The same things were measured in two ways. Each way mixes the same 12 hidden numbers, adds some noise and spreads widely along 6 directions of its own, which tell nothing about the thing.
(in the rows, 128 means zero)
Some things both ways: the first way, then the second way.
[146 119 101 141 124 141 119 143 129 116 116 117 135 152 124 139  69 148
 176  92  92 126 148 109 128 154 174 155 125]
[106  80 178 128 164 180  72 147 100 157 124 179 150  96 110  76 137 116
 133]

[130  72  87 125 145 191 111 150 101 133 140 125 125 157 142 122  29 138
 157  71  96 132 140 124 134 159 173 157 146]
[154 146 114 150 134 130 138 128 145 139 133 125 131 130 138 113 120 123
 113]

[128 147 136 138 143 112 149 137 213 114 101 116 146  97 119  91 200 140
 129 148 104 115  83 153 111 130 137 148  91]
[120 120 105 101 177  71  69 125 115  81 134 109  65 147 141 109 141 152
 189]

[133 124 110 116 112 128 141 124 173 106 136  92 138 129 147  99 154 156
 134 100  91 113 102 110 131 136 165 139  71]
[127 141 123  90 146 104  96 110 146  99 137 145 124 123 132 119 122 139
 147]

[140  90 139 138 169 122 126 150 139 151 121 121 153 107  95 151 118 121
 131 139 139 126 118 213 132 139  99 140 165]
[143 110 132 157 154 117 113 125 113 135 158 116 125 117 111 137 142 158
 155]

[157 181  80 118 158 113 145 146 172 150 110 185 105  67 114  90 160 125
 128 110 153 142 118 163  96 131 111 130 130]
[128 115  90 118  37  51 162 159 119  27 111 131  96 159 149 158 147 129
 108]

[137 189  88 114 161 138 163 149 183 116 110 146 155 144 109 144 161 112
 150 139 100 102 101 161 107 139 142 151 151]
[124 119 141  94 109  83 140 191  82  28 100 107 129 196 145 131 139 123
 121]

[132 122 211 151  98 152 142 154 193 121  84  99 198 182 168 123 135 134
 168 136  68  84 103  98 111 147 150 158 112]
[108 137 112 126 152 204 118 101 137 152 116 161 136 135 149  96  98 123
 130]

[159 130 119 111 142 155 146 168 134 149 102 181 171  87 113 161  84 110
 127 149 156 121 109 166  99 140 113 155 165]
[ 99 109 180 135 102 154 151 157 120 120 130 131 161 126  58  78 107 185
 122]

[ 88  69 150 121 141  87 136 153 158 139 120 152 171  91  99 115 127 140
 105 145 123 117  70 160 104 149 161 136 127]
[136 138 141 120 146  52 115 112  97  98 145 125 109 121 137  98 115 159
 122]

[149 128 121 131 118 167 103 169 137 124 132 122 156 172 168 112  75 131
 179  95  83 124 142  94 112 137 175 170 143]
[127 159  66 157 166 187 128  82 155 190 159 129 123 118 159 127  80 129
 101]

[137  79 171 162 149 117  90 164 137 111 123 118 152 123 129  97 136 100
 134 141  95 158 136 187 121 120 145 149 155]
[108 116 205 189 151 128  72  73  63 221 129 140  82  93  87 137 162 143
 170]

[151 158  97 154 179 180 148 166 130 147  84 157 140 133  70 128  81 108
 171 140  88 130 125 182 116 190 178 155 182]
[102  96 187 109  97 154 106 144  76 128  96 171 138 135 126 105 144  97
  99]

[138  84  67 108 146  92 157 145 116 105 161 130  76  68 117 127 151  95
 129 170 174 156 102 191 112 107 107 116 124]
[159 130 123 124 151  67 104 143 130 163 171 110 109 105 117 119 153 209
 160]

[145  91 115 120 160 138 121 169  90 129 108 164 123 131 107 125 103 114
 150 166 109 146 145 187 116 142 153 137 173]
[154 155 139 158 162  53  82 155 103 127 121 122  86 141 148 142 146 122
 154]

[124  75  76 104 120 136 134 138 119 124 149 109 139 150 116 141  63 129
 150 115 134 149 142 112 124 146 159 128 130]
[224 140 165 164 213  78  69 232 110 100 123  98 138 157 133  52 174  96
 176]

[145 155  58  93 124 139 160 144 143 124 113 171 116 119 113 100 131  95
 128 112 124 159 130 129 106 139 160 123 135]
[ 93 124 112 100 127  92 145 121 151 136 160 132 133 122  88 124 125 127
 159]

[107  86 155 127 107 136 106 147 129 112 143  92 181 107 163 163  54 123
 105  74  98 114  53  84  98 134 123 146  88]
[ 99 112  73 113 101 106 162 143 100 138 144 114  99 140 160 199 129 171
 109]

[169 203  81 109 118 148 151 144 163 118 135 135 161  92 129 124 128 102
 119 119 132 146 106 108  89 139 145 132 106]
[130 186  50 142 147 179 156 100 180 208 184 124 137 106 167 156  83 112
  72]

[145 189 131 135 150 166 146 164 164 123 106 166 186 152 150 122 109 141
 150  96  83  87 116 107  91 145 174 171 141]
[111 116 132 147 125 139 132  95 112 138 117 135 115 114 126 149 107 161
 115]

[176 175  77 121 125 165 123 119 177  71 116 104 153  70 144 132 131 118
  85  59 113 152 110 106 117  90 100 165  67]
[ 74 149 112 143 113 118 164 154 155 165 154 111 127 126  76 167 109 151
 139]

[ 95 100 191 116  77 144 168 147 193 114 112 109 208 178 173 112 137 125
 131 133  79  88  70  63  94 150 179 137  91]
[165 123 102  95 159  92  96  69 113 154 120 123  93 131 162 143 156 146
 182]

[139 111 117  94 131  81 105 155 102 168 166 128 140 112 115 147 112 124
 130 124 138 139 116 176 123 147 126 101 151]
[140 112 149 144 186 133  66 140  70  96 125 156 122 139 175 128 134  99
 129]

[155 140  93 148 122 134 131 154 139  78 130 116  98 193 165 106 131 112
 210 113  84 136 177 109 119 110 175 160 141]
[174 162 133 160  96 108 142 167 134 155 118 150 158 138 140 134 135 124
  99]

[148 131 121  87  85 131 127 144 186 133 141 143 179  95 163 140 128  99
  98 123 159 137  96 126 104 128 107 127 117]
[139 120 129 125  98 188 142  83  99 158 115 130 128 130 156 124 141  98
  85]

[185 143  15  98 156 166 148 136  94 132 175 128  82 106 115 131  94 123
 152 113 156 153 159 172 137 145 144 125 140]
[108 156  70  55  82 146 157 204 161  48 122 117 138 168 149 120  98 117
  77]

[123 111 103 135  96  90 132 125 197  79 162  77  89 118 189  98 175 118
 154  97 125 133  95 102 115  93 113 136  67]
[160 116  88 113  87  85 147 143 151 115 161 106 112 132 129 152 166 187
 144]

[130  86 158 150 159 171 147 128 171 154  94 120 165  66 102 130  97 141
  93 111 131 111  70 178 129 171 108 143 107]
[110 119  88  90  78 110 150 133 142  79 115 122  98 143 135 132 131 142
 124]

[132 143 158 142 128 128 118 158 190 114 127 127 169 172 168 109 163 116
 157 107  79 103 126 148 120 128 159 158 148]
[169 131 169 161 102  64 139  95 149 119 151 102 135 121  50 189 158 181
 167]

Other things, the second way, with their names:
Z_659: [146 129 119 133 154 114 117 138 162 170 138  92 102 126  78  93 149 152
 196]
Z_588: [105  58 112  86 141 148  93 109 101 146 142 144 105 110 137 113 166 161
 165]
Z_715: [136 181  89 107 121  75 155 138 176 108 151 102 143 154  95 132 107 121
 145]
Z_307: [132 114 115 150 185 113  90 154 123 136 179  96  96 126 118 128 150 130
 161]
Z_384: [134 166  92 145 108 100 150 175 169  79 163 109 119 131 136 168 111 156
  94]
Z_94: [100 164  67  79  82  63 169 248 154  70  81  92  86 208 136 135 125 130
 153]
Z_422: [138 152 112 147 117 108 140 155 145  93 142 133 144 149 127 140 112 134
 116]
Z_196: [109 112 126  89 130 120 120 108 107 145 135 115 114 152 120 146 151 114
 151]
Z_231: [149 109 145 110 138 146  89 112  90 127 134 136 123 119 153 151 157 148
 121]
Z_162: [ 73 133  55  41 115 111 137 110 117  85 119  92  74 177 150 137 110 130
 146]
Z_176: [102 160 101  90  96 131 152 180 112  47  79 134 124 190 173  92  93  82
  90]
Z_932: [151 147 115 108 150  90 135 111 165 130 143  95 125 129  99 116 146 124
 178]
Z_851: [101 124 159 103  88 159 140 145 153  77 103 157 147 139 115 139 110 157
  95]
Z_109: [125 118 196 144 192 151  66 139  87 103 128 138 129 155 117  51 124 136
 150]
Z_95: [ 99  85 148  89 142 104  92 180  85 107 142 112 121 148  84 121 150 179
 172]
Z_489: [140 141 161 113  89 137 141 152 102 110  92 171 171 143 149  96 117 107
  74]
Z_178: [205 159 151 158  94  52 133 140 109 115 138 122 141 145 155 210 176 108
  97]
Z_718: [167 202 139 178 144  72 163 165 143  94 144  99 152 137 122 119 108  71
 102]
Z_920: [134 151 108 111  65 174 162 120 153 136 118 160 153 128 158 124 109 109
  51]
Z_358: [139 145 105 113 153  86  97 172 128 137 148 128 129 143 113 122 126 177
 178]
Z_438: [123 143  92 128  87 128 164  78 156 182 165 142 133  89 131 164 114 150
  84]
Z_605: [ 71 121 107 118  88 112 137 120 133  82 125 103  70 139  97 185 140 118
 152]
Z_236: [ 91 111 132 140 191 152  80 141  93  66 128 129  94 133 147  85 104 119
 139]
Z_460: [123 106  44 102 122  98 136 141 115 136 149  91  79 148 156 146 141 139
 143]
Z_266: [ 78  69 127  77 111 135 111  99  84 130 124  97  71 153 111 160 155 182
 155]
Z_316: [ 96 119 153 143 105 169 134  98 143 147 140 148 125  60  96 114 114 149
  95]
Z_190: [139  89 138  70  84  97 121 103  89 107 120 138 124 145 134 145 168 142
 128]
Z_265: [118  95 131 104  86 184 124  76 112 121 105 150 133 130 122 121 110 162
  99]
Z_252: [124 108 145 116  81 106 130 145  61  79  70 163 130 171 167 144 125 128
  92]
Z_565: [132 109 153 138  73 161 136 140 116  79  91 145 108 132 153 128 161 103
  91]
Z_492: [156 189 136 159 116 108 135 137 145 130 106 134 116 132 157 125 109 127
  80]
Z_551: [128 180  82 140 185  53 136 197 128  84 131  86 107 171 143 120  78 146
 146]
Z_544: [133 139 144 115 140 168 127 107 125 154 135  99 130 134 120 111 126  96
  96]
Z_863: [135 146 166 157 136 116 131 111 106 144 110 148 151 124 122 143 110 154
 121]
Z_951: [109 129  84 114 127 160 131  98 152 147 170 148 132  93 140 133 107 121
  99]
Z_538: [123 123 104 113 152 122 116 143 119  82 126 119 109 144 162 146 135 112
 134]
Z_578: [ 86 142 113 114  90 135 149 138 150 148 148 148 134 112 113 151  99 144
  86]

Some of these things the first way, each followed by its name:
[152 102 120  81  81  99 112 174 120 121 132 149 160 112 147 179  94  96
 143 171 147 139 110 129 101 115 116 141 144]	Z_95
[131  97 140  70 107 104  93 176 101 167 130 184 168 135 154 141  77 156
 137 138 128 119 128 116  98 143 145 126 146]	Z_236
[148 134  95  74 118 110 140 160 113 126 137 176 119 175 159 141 144 114
 163 159 125 120 156 150 109 127 144 111 161]	Z_538
[108  97 104 117  86  97 118 125 192 101 174  83 120 118 170 107 150 107
 126  77 112 133  77 118 130 124 145 129  85]	Z_190
[138 124  80 100 131 195 129 135 157 130 120 113 162  89 108 139  78 101
  92  90 108 146  74 141 127 159 133 146 115]	Z_196
[157 102  51  58 125 122 123 162  60 150 203 142  95 130 150 148  89 112
 149 139 156 145 138 164 121 137 140 100 158]	Z_231
[147 126  80  85 101 118 136 155 126 115 158 158 110 163 171  99 142 106
 156 121 127 146 160 120 109 114 165 119 140]	Z_176
[126  63 161 182 158 180 152 119 189 123  99  84 166  89  98 117 106 110
 103 108 125 136  94 187 142 156 118 151 118]	Z_659
[149 117  30 114 178 171 146 121 147 117 175  99  91  84 105  85 146 102
 103  88 132 164 112 202 148 130 139 132 123]	Z_162
[143 123  95  79 122 137 108 149 159 163 131 130 161  24 107 145 101 120
  78 121 152 142  43 156 113 147  89 137 102]	Z_109
[147 143 160 110 124 106 143 171 146 159 108 180 178  95 125 161 128  99
 119 151 146 109  88 177  96 142 107 130 164]	Z_252
[111  42 143  95 115 125 110 160  85 124 144 138 183 134 146 157  52 130
 109 112 119 128 112 119 111 126 150 139 138]	Z_551
[150  75 105 136 135 150  94 167  72 114 134 141 102 154 145 132  57 121
 178 114  89 142 162 158 134 145 172 152 166]	Z_578
[136 155 144 144 122 119 111 149 167 108 127 110 158 130 164 120 124 158
 153 101  81 103 100  91  98 135 155 155  88]	Z_384
[169 129  57  89 137 155 106 152 105 137 144 139 105 114 140 131  84 130
 145  84 125 145 142 140 128 123 121 146 137]	Z_422
[161 160 132 132 150 130 156 141 182 112  99 160 147  57 124 124 181 114
 100 158 142 122  92 194 104 127 107 140 114]	Z_492
[154 104  79 130 166 140 123 110 145 153 146  93 126  31  77 127  98 143
  81  71 159 155  97 194 151 154 101 125  96]	Z_951
[142 115  89 132 150 196 125 130 142 131 119 112 157  72 113 125  48 151
  99  56 110 131  86 117 124 158 144 165  90]	Z_438
